There are 3 ways to turn a row about zero (a turn may also mirror it). The second row of each pair is the first, turned, with some noise. The first 27 pairs use one turn. New pairs use 3 turns, one after the other, and a turn may come again.
Some pairs, each with its turns in order after it:
[ 4 14  4 26  4  4  2 -6]
[ 10   0  -4 -20 -12  12   6 -12]
J472

[ -6   3  -5 -13 -16 -19 -10  -7]
[  8   7   6  -7   2 -15 -14 -19]
J51

[-4  8 -3  4 15  6 -3  4]
[ 10  -1 -11   0   1  -1   2  12]
J631

[ 2 -1 -4  8 -8  3  8 -1]
[ 3  1  7 -1  8 -2  2 10]
J51

[  4  -2   1  -3  -5   9 -12   0]
[-5  3 -4  0 12 -4  8 -6]
J472

[ 10 -18   0  12 -14 -12   9   4]
[ -7  -6   2   3 -13  11   3 -25]
J631

[-12  -8   9   3   4  -8  -7  12]
[ -8   9  -4  -7   1   5  11 -14]
J51

[ 5  1  1 17 -7 20  0  3]
[ -9  -2  -4  -9  -7   2  14 -17]
J472

[  7  -4  13   6 -11   9  18   9]
[-16  -4  -9  -6 -20  -6   9   5]
J472

[-23   2   2  -6   7  -4   3  -1]
[ -6   2   9   3   3  14 -17   5]
J472

[ -2 -24   0  -1   1  -7   0  -5]
[ -3 -10   4  -2   3 -17 -16  -1]
J472

[ 5  8 11 -5 17  3  4 10]
[ 1 11 -9 -4  4 15 -1 13]
J631

[ 2  7 -4  6  0  4  2  2]
[ 3  0  0  0 -5  5  6 -5]
J472

[-11  -4   3  -2   5  11   8   5]
[ 5 11 -5  8 -5 -2 -9  3]
J631

[-14   0  16  -2 -16 -10 -10  -6]
[ -4  23   5 -10  -6 -12  -2  -9]
J51

[ 9  6  6  3  7  4 -2  1]
[ 2  1 -1  1  3  8  8  9]
J631

[-19   3   3   1  -8 -19   2  -3]
[  2   7 -10   3  -3   9 -24   5]
J472

[-10   1  -2   6   3  -7  -4   8]
[-6  5 -4 -3 10  4  2 -9]
J51

[-10   0 -11 -11   0   2  -1  -8]
[  6  -3 -12   1   2 -13  -6  -3]
J51

[ 1  2  0  7  7  5 -9 -8]
[ 3 -5  0  1 -3 -4  9 10]
J631

[ -6   0   7  -3  12  12 -15   0]
[ -4   5  -9   3  -2 -10   7  18]
J631

[ 18  15  -3  -4 -21  18  19  14]
[ -5 -13  27  18   4 -15   9  17]
J51

[11  0 11 -5  1  8 28 10]
[  3  15   4  12   0  25 -11  -3]
J631

[ 1 26  1 -6 -1  4 13 -7]
[-15  -6   3   7  -1 -13 -16  12]
J51

[-3 13 -3  2 -8  2  1 -5]
[-3  6  4  5  5 -9 -9  6]
J51

[ -7   3  -5 -12   6 -12  11   1]
[ 6  2  8 10 -5  4 -9 14]
J472

[-23  -6   0  14   0   7   4  -6]
[ 17   8   0   5 -16 -17   1  -3]
J631

New pairs. What belongs after each?
[23 -2  3 -1 -4 -2 -6 12]
[  8 -10 -15  -2   1   6 -17  -5]
J631 J51 J631

[0 7 9 2 2 0 0 4]
[-1 -4 -1  9 -3  8  3  0]
J631 J631 J51

[  6   2   3 -13  -5  24  -1   2]
[ 2 -9 24  9 -4  0  1  7]
J51 J631 J631

[-14   1   4   1   4  -4   0  -3]
[  2  -3  -2   1  -6   5  -1 -13]
J51 J631 J51

[ 3 19  9  5 10  7 15 -1]
[-8 -8 -9 12  9 10 12 14]
J631 J631 J51

[ -1   1   8   9  -7   5   0 -10]
[3 7 9 7 5 5 3 7]
J631 J631 J631

[  0  -8   6  -2  -9  13 -12  -8]
[-4  6 13  2  8 13 -3 12]
J631 J51 J472

[ -3   6   0   0 -14   1  17  -5]
[  3  -3   7 -12  -9  10   3  11]
J472 J631 J631

[  4 -13  -3   2  -1   4   3   5]
[ -6   2  -1  -6   3   3   6 -10]
J51 J631 J472

[ -5   2  -2  -9  -4  -8   1 -19]
[ -1   0 -21  -6   1  -3  -8   3]
J631 J472 J631

[  6 -17   3  17   5  11   2  -8]
[-11   8  -9  -3  14   7 -13  11]
J472 J631 J472

[-12  -4   3  -2 -23  12   3  -5]
[-2  8 -7 24 -6  1 -7 11]
J472 J472 J51

[ -4  -2   1 -10  -6  11 -12   2]
[ 4 -2 -1 -3 -1 -8 -7 16]
J631 J51 J631

[  5  -2  -4  -2 -11  -7   1   3]
[-2 -8 -2  1 10 -2 -5 -3]
J631 J51 J631

[ -9   6   3 -12   0   4 -16   1]
[ 6  3  2 11 -2 14 14  2]
J631 J472 J51

[  5 -11   2   8 -10 -10  -8   2]
[-10  -9   1  -6  -4  13   7   3]
J51 J631 J472

[ -7   1 -16  10   7  -3  11  13]
[ -4  -4 -14  17   7  -3   9 -10]
J51 J631 J472

[ -9  -7   8 -15   9   6  16   7]
[  2  24   7   1   9   8  -1 -10]
J51 J472 J51

[ -5 -19   2  -2  -9   8 -10  -1]
[ -3 -16   3  -4   8 -12  -8  11]
J472 J51 J631

[-12  12   9   0   4   6  -1  15]
[  7  11 -14  -1   1  14   8  -3]
J631 J51 J51

[-1 -8 -8  8 -2 11 -1  1]
[  8   8  -3   2   3 -11  -4  -3]
J631 J472 J472

[  7   4   5 -14  12  -6   3   2]
[12  6 -3  4 -5 -1  9 13]
J51 J51 J472

[ 2 -6  0 -9  0  0  8  6]
[-3 -6  4 -8  6  5 -2 -5]
J631 J631 J51

[  0  10  -7   8  10   2 -15  -1]
[  0  10 -12  13   0   1   8  -6]
J472 J631 J631

[ 12 -10   2  -9  -6  20  -1   4]
[ -4  -9   6   1   3  -7  -8 -23]
J51 J472 J631

[-15  -4   7  -4  19  -7  -7   7]
[ -4  -9  -7 -13 -11  -7  -2  19]
J631 J631 J631

[-3  2 -8 12  7  3  3 -6]
[  3   3   0 -12   8   3  -9   1]
J472 J472 J631

[ 2 15  6 10 -5 -3  1  1]
[ -2  -4  -8  -3 -10   8   7  -8]
J472 J51 J631

[  1   8  17   0  -8  -4   4 -12]
[ -2  -8 -16   5  -2  12  -5 -11]
J472 J631 J51

[-10 -12  -3  17   3  15 -15   8]
[  0   9   7 -14   6 -26  -1  -5]
J631 J631 J472

[-2  7  8 -3  0 17  4 -4]
[ -3  -4   2  15   0   2 -12  -1]
J631 J472 J631

[ 19  13 -10   3   2   9   5  -1]
[ 6  3  8  8 19 -1  9 10]
J631 J631 J51

[ -2   9  -3  -8  -1   9 -18  -5]
[13  5  2  2 -3  9 17 -3]
J631 J472 J51

[-7  1 -5  0 15 11  6  6]
[ -8  -6  11   0   8 -13   2  -1]
J472 J51 J51

[  0  13 -13  -7 -11  -7  -5  -5]
[  0  12   4   0 -12 -11  14   4]
J472 J472 J472

[  6 -17 -14  -8  -7  14  -6   8]
[ 21   9 -11   1 -12   5 -12   0]
J631 J472 J51

[-11  -5   4  13   3  11  -5   2]
[-11   6  -5  -8 -11  -1   8  -6]
J51 J472 J472

